All rows are made from the same 13 directions, up to rounding. Whole rows:
[[ 20  -3   3 -27 -49  25  24  11  -4 -36   5   1  19  -4  -1 -14 -14  24
   -5 -11  17  42 -19]
 [-10  14  10  16   9   9 -28 -13 -19 -38  40  -1   7 -16 -43  24 -31  -4
   43  27 -31  -6 -40]
 [ 20  30  12  -7 -29 -26  36 -24 -21   0  10 -10  36  -3  -2 -22 -67   6
  -27  12 -29  40  35]
 [ 23  28  14 -12 -23  21   9  -6   2 -30   8 -46  37 -47  -7  -1   2  29
   15 -14  24   2 -46]
 [  1  31 -58  37  21 -27   3  -7   0 -15 -17 -12  42  11 -15 -21  11 -21
  -13  18 -30 -49  35]
 [ -7   7  54   8 -29 -46   6 -34  -9  16  12   9 -14  32  38  19 -13  -9
    1   5  12  33   7]
 [ -3 -29  -5 -11   5  19 -50  14   0 -30 -20  46 -38  68  -3  -5  -6   0
  -10   9 -27  10  26]
 [  2   3   6  -9 -39   8  60  17  32   6  27  19  28 -21  14  11  22  23
   14 -20  31 -18  -4]
 [-20  21  46  -7 -27 -39  25 -45  15  27  21  43  42  12 -39  31 -16   6
   10  -1  -6 -14  12]
 [ -2 -13   8 -24 -21   4  -3   1  -8 -25 -26  28  18  36 -52  24 -22 -23
  -23 -12  34  47  22]
 [ -6  15   4   7  29   1  -2   3  -2  16  19 -15  -3 -22  16 -10 -32   2
   28   7  -7   9  -3]
 [-11  12 -38  -7  27  11  -6   7   3   8 -19  10  28   7 -10 -46 -19   1
   15  -2  -2  13  14]
 [-25 -49 -15 -23  -2  19  23  12 -26  47  13  46 -30  -9 -14 -28 -22 -12
   -4   5 -14  48  -5]
 [ 17   1  43 -11  10 -14   4  -2  26  20 -22  13  -9  25  13  30   2 -18
   -9 -23  34   9  52]
 [ -3  -9  34   5 -18  24  20  -6  -5  22   2  14  13 -16  -3  24  16 -18
   -3 -13  34 -19  30]
 [-34 -16 -41  12   0 -17  19  25 -10  -7  34  20 -16   7  -8   7 -25  -5
    2  23 -19  15 -18]
 [ 49   6 -38 -13  29 -22   2   0  25  14 -60 -14   1  19  15 -51  30  -6
  -38 -13 -24  -9  46]]

The start of a row, then its end:
[ 17 -32   0  -3 -37  -5 -10 -24 -34  -7 -14   6 -32  16  18 -34  36 -11
 -16] : [ 10 -20  33 -34]
[-24   6 -27   1   8 -27  -5   3 -16 -19  -4 -24  13  -3 -51  28 -27 -13
 -20] : [  7  15  26 -28]
[-70   0 -31   8 -17 -17  33  24  -7  24  28 -11  11 -15  20   6 -12  20
   2] : [ -2  51  19 -45]
[ 16  31 -28   9 -14 -36 -18 -36   6 -50 -24 -13  44  23 -25 -23  43  -6
  24] : [  2   0  -1 -51]
[ -3   5  -3   3  47  -1   5  -2  25  37  10   8   6 -35 -32  14  12  -9
  25] : [ -3 -15 -48   3]
[ 18 -14 -16   4 -18  18   3  -4  -6 -33  16  47   7  12 -43  -6   3  -6
   1] : [ 22 -63 -30  14]
[ -2 -12  -9 -19 -26  35   9  -2 -48 -15 -27 -25  35 -29 -48  -9 -17 -29
 -21] : [-15  61  69 -21]
[  9  -4 -14 -15   7  23  30   8   9  22   8  19  18 -30 -18 -26  -6   5
  11] : [ -6 -14  -5  10]
[-14  -1  12 -16  12  -8 -32  14  19  -5 -20  -2 -24  38  16  17  -9  19
 -12] : [-12  23  16   3]
[ 10   9  -7   2 -15  -3   5   6  16 -25   0 -10  11   1  -3  14  18  19
 -14] : [ -3  -4 -31  -4]
[ 45  15  26 -30  23  16 -14 -29  -5  24 -11   6   5 -13 -13 -52 -51  16
  -2] : [  6 -73  14  39]
[ 22  15 -10 -17  25  10  -4  -7  -2 -11 -13   5  30  -6 -36 -30 -35 -19
  30] : [-3 -3 43  6]
[ -6  10 -13  11  -5   0 -30  16  -1 -58   3 -20  -5  25  10  14  -6  10
  10] : [  8  13  10 -27]
[ 17   4   9  -5   0  14  11 -28  -6  17  -5   6  29 -31 -17 -30  25 -20
  40] : [-11  13  11 -22]
[ 45  -2  30 -12  12  -3  26  12  23  12  11  -9 -23 -23   6  28 -13   1
 -19] : [ -7 -21 -13  38]
[ 54  32  10  -7   3  27 -22  -4  24 -48 -27 -24  34  -3 -18   1  14  19
  -8] : [-11 -15 -47  28]
[ 12 -17 -28   7  25   1 -15  18 -11  -7  -1 -17 -42  -4   8  -8  -4  -5
 -20] : [ 17 -39  -2  -1]
[ 21  -8  18   5  35  22 -40  24   5 -29   4  -9 -47  12  19  23 -18 -10
  17] : [ 5 -7  7 14]
[  1 -26   3 -17 -29 -15  -9 -12 -33   0 -38  11 -17  46 -10  -5 -17 -17
 -67] : [ 2 -1 51 32]
[  6  27  16  20 -22   8 -15   4  -3 -48   6 -51  12  -8  27  27   8  18
   0] : [ -2  31 -18 -20]
[ 24  -3  17  16 -16  12  27 -23 -42   6  12 -48  11 -74 -18  11  18 -36
  -1] : [  2  19   8 -32]
[-10 -10  -6  -2 -13   1  -3  -2 -12 -10  12   7  -7   0 -16   3  -4   7
  -3] : [ 10 -17   4 -24]
[  1  -8  -2 -22   6   8  -5   8 -12   1 -23  -7   0   4 -17  -6 -27 -10
 -17] : [-11  25  51   6]
[-21  22   5  -5  24 -34 -27 -29  18  18  -7  18  12  28 -11 -14  -7  11
  30] : [  2 -15   0 -15]
[-11  -8  10  20 -43   8 -35 -22 -41 -50   7  19  -3  41  -9   7  -5  -6
 -11] : [ 28 -28   0  -4]
[ 33  20  39 -17   0   3 -27   8  48 -44 -10 -27  -4   6  -1  51  24  33
   6] : [-25  25 -28 -18]
[  1   1  33 -12 -17  47 -34   5   3 -36  23  20  -7  12  13  -3 -19  39
  35] : [  4 -16  -3 -15]
[ 13  15  10  34  27 -30 -31 -33 -18   5 -33 -32  -3  11   7   8  24 -50
  -8] : [  7   8 -11  22]
[ 22  16   2  -6   0 -28   0  -5  12 -28   5   1  -1  24  15 -13 -18  -2
  30] : [  2  -2  47 -16]
[-19   3   6 -23  35  40 -33  12   2  15  -2  -3  -2 -16 -12 -16 -37  25
  23] : [ -8   3  14 -11]
[-11  -8   8  -8 -24 -13   8 -11  -9   0  -5  22  11  20 -36  23 -13  -6
 -34] : [ 2 -4  4 20]
[  9 -15   2  -1  29   4  15  46  35   6  13 -16 -39 -23   9  55  11   2
 -11] : [-13  18 -29  11]
[  0  -6 -16   9  11 -34  -5   4  -4  -6  12 -28 -35  -8   2  19   2   3
 -19] : [ 16 -27  -4 -33]
[  5  30  21  18 -34 -34  23 -22  22 -22  18  22  36  30  16  15  12  -1
  27] : [  0  10 -14  11]
[ 28  -4  23  15 -36  36   3  -7 -15 -47  13  10  13  -2  15  -4  29 -26
  47] : [ -2  30  16 -16]
[  8 -13 -32 -21  30 -22  -1  -1  10  22  -8   7 -23  -3  -4 -43   7  -1
  22] : [  0 -23  39 -43]
[  0  22   6   9 -31 -13  15  -5   0 -24   2 -34  30 -11  -4  30   7  13
 -25] : [ -4  23 -19  -8]
[-53 -26  -2   0 -17 -15  21  16   2  33  17  17 -21   3  14  27  17   4
  -3] : [ -8  44  10 -31]
[-25  -1  -5 -25 -30  24   0   1  -4  16 -28  -7  27   0   4 -26   8  38
 -31] : [-21  35   5  -8]
[ 75  15  31 -35 -43 -18   8 -47 -21 -37 -21 -42  18 -19 -13 -33  -2   0
  -3] : [-10  -2  82 -53]
[ -6 -22  10  -9   5 -56  -9  -4  33  27  -5   2 -61  26  43  14  57  14
   3] : [-10   8   4 -53]
[-49 -18  -5   0  10 -31   4   4  12  36  16   8 -20 -10 -39  56  13   9
 -25] : [  2  -1 -38 -28]
[  4   7 -62  12   7 -47  17  21  -4 -30  21 -33 -19  -2   3  -7 -27  15
 -28] : [ 30 -54   9 -29]
[-31  27  25  11  12  -5 -25  -8  10  -6  32  17   9  18   2  19 -41  22
  38] : [ 14 -15 -16   2]
[ 13   7  -4  -4 -23  18  -1  12   7 -43 -10  -8  23   7 -20  21   5  12
 -24] : [ -7  11 -21  14]
[ 36  -8 -16  12  26   2   2  18  14 -19   6  11 -27   8  23 -14  14 -26
  32] : [  6 -19   5  12]
[ -1 -14  17  -8  -4 -41  -3  -9  -8  14 -13 -11 -31  17 -14  39 -12  -8
 -58] : [ 3 -9 13 12]
[ 38 -11 -20  21 -15 -30  26 -22 -33   1 -20 -11  -7   4  24 -37  27 -56
 -15] : [11 -6 38 12]
[-33 -22   2   3  -7  59 -28  11 -31  31 -28 -17 -11 -12  26 -18  17  16
 -42] : [ -8  23 -30  21]
[-10   1   6 -10 -29 -30 -11 -25   0 -18  12  40   0  47 -13  -9 -15  20
   4] : [ 17 -43  15 -19]
[  4  18   5 -17 -33  -9 -18 -25 -16 -48 -34 -20  47  19 -50   9  -5  -4
 -16] : [-12  40  42 -29]
[ 18 -22  -6 -35  42  15 -10  31  11  14 -14   5 -41   1   1 -17 -35  -3
   3] : [-11  -3  56   9]
[-10  17 -21  30   4  27  -8  28   1 -35  22 -18   7  -5  35  -4  -4  14
  24] : [ 11   3 -31   2]
[-30  22 -11 -15 -17  -5  15   3  36  11 -27  31  58  37  -5  -9   9  25
  -6] : [-27  44 -17  32]
[  2 -17 -31   9   9 -15  33   5 -19  16   4  21  -1  -2 -17 -13 -15 -45
  -6] : [ 12 -12  29  25]
[-16  13 -18  10  22  -4 -12 -30 -18  15   1  -7  29 -30 -48 -16   4 -13
  21] : [ 12 -20 -17 -32]
[  7 -17   3 -23  -3  31  -2   5   2  23 -25   3  -4  -9   7 -26  19  11
 -13] : [-19  15   5   4]
[ 20  15   2  10   8 -17  -5 -26 -11   0 -49 -60  31 -30 -45  34  42 -37
 -44] : [-17  42 -25   2]
[  2 -29  16 -31 -33  11 -16   6   8 -27 -17  26 -16  33 -26  25  22  11
 -18] : [-16  21  19 -22]
[-16   3 -24 -29  18  29   2  25  22  19  -6  -2  17 -24 -26 -12 -17  45
 -16] : [-13  -8 -26   1]
[ 22   8  31  -7  24  24 -18   6  18  -3  -1 -25  -5 -33 -28  44  -2  13
 -15] : [ -9 -11 -50  17]
[-21  10   4  -3   0  39 -41 -17  -9  16 -44 -10  29   6   9 -35  30  16
  -4] : [-18  32 -26   6]
[-29 -16   4   0  -7 -35 -29   2  12  -7  16  10 -50  36  12  32  12  34
 -16] : [ 14 -31 -19 -40]
[ 25 -19 -19   3   6 -26  25   4  11 -19  20  31 -13   1 -52  30   8 -33
   2] : [ 15 -41  -8   0]
[-14 -20  26 -19  16  -1   0  -7 -10  26  22  31 -19 -10 -37  18 -39 -18
  24] : [  3  -5  45 -14]
[ -3  28  25  -1 -16  14 -10 -15  10 -15 -15  -3  44  11  11  -6  13   2
  35] : [-22  58   9  -4]
[  9  21 -21 -13  21  24 -18 -10   6  -1 -22   7  38  -2 -19 -53  -8  14
  20] : [ -3 -21  -7   8]
[  4  -4  15 -37   5   3  -1   6  34   3   1  26   1   5 -35  18 -10  27
   5] : [-16  -5   0  -8]
[  8  31  -9  15  19 -17  -4  18  18 -34  14 -24   5   9  19  13 -29   8
  15] : [ 8 -4 -3 10]
[ 20  23 -28   1  25 -56  22  25  31 -19  13 -51 -16 -13  19  19 -15  14
  -4] : [  1  -2  17 -31]
[ -4  -9 -29 -29  25  -2 -45  -6 -29   5 -51 -64 -15 -22 -34 -23  -1   8
 -42] : [ -9  13  45 -62]
[-33  -9 -42   0  47  41   5  52   5  14  16 -12  -4 -42   0 -10 -16  -2
  40] : [ -8  38  13 -25]
[ -9   1 -44  14  36   1  -9   1  -9   9 -13  13  12   5 -16 -36  -2 -28
  17] : [ 11 -17  -1  14]
[-42  -1  -9 -19  -6 -20  37 -18   4  36  28  39  42 -29 -79  14 -17   1
  21] : [ -1   1   8 -41]
[-27 -35   0   6   4  42   9  16 -17  21  12  59  -4   3 -37  19 -14 -32
  -6] : [  8  -6 -19  53]
[ 15   7  46 -22 -57  32   5   0  21 -56  16  22  33   9 -29  45   5  29
  14] : [-18  30  -8 -14]
[ 44 -22 -16 -27  -3 -40  32  -2  35  23 -21   9 -31   7  25 -31  57   0
  -4] : [-19  -8  23 -27]
[  4  -1  64 -24 -29 -37   0 -47   7  34  -8   3  -8   5  -6  25  17  12
 -14] : [-16  11  14 -24]
[ -7 -13 -37   1  27  -3  -3  19  -9  -1   5  -4 -22  -3  20 -36  -3 -20
  44] : [  3  17  60 -45]
[ -7 -15   6  13  -9  17  10   2 -10   2   6  18   0  -2   9   3  23 -31
  28] : [-5 37 12 -3]
[ -3  -5  -1 -10  24 -24   5 -24 -11  56 -24 -14  -3 -22 -18 -15   4 -18
 -20] : [-6 -1 15 -3]
[ 17  10 -28 -33  -9 -21  39  16  42  -6  -8  -5  27 -10 -25  -1   9  30
 -14] : [-22  10   4 -21]
[ 30 -40   0  -5  -5  -6 -10 -13 -21 -12  -9   4 -40  -6 -41  19  31 -32
 -27] : [ 11 -34   5 -24]
[-25  -4  20   0  15   4 -23 -15 -17  15  11  -6  -8 -20 -21  15  -7 -10
  29] : [  2  16  17 -43]
[ -1  43  28  -7 -28 -32  12 -12  35 -22  16   3  35  28  28   8 -16  38
  29] : [-10  20   9  -9]
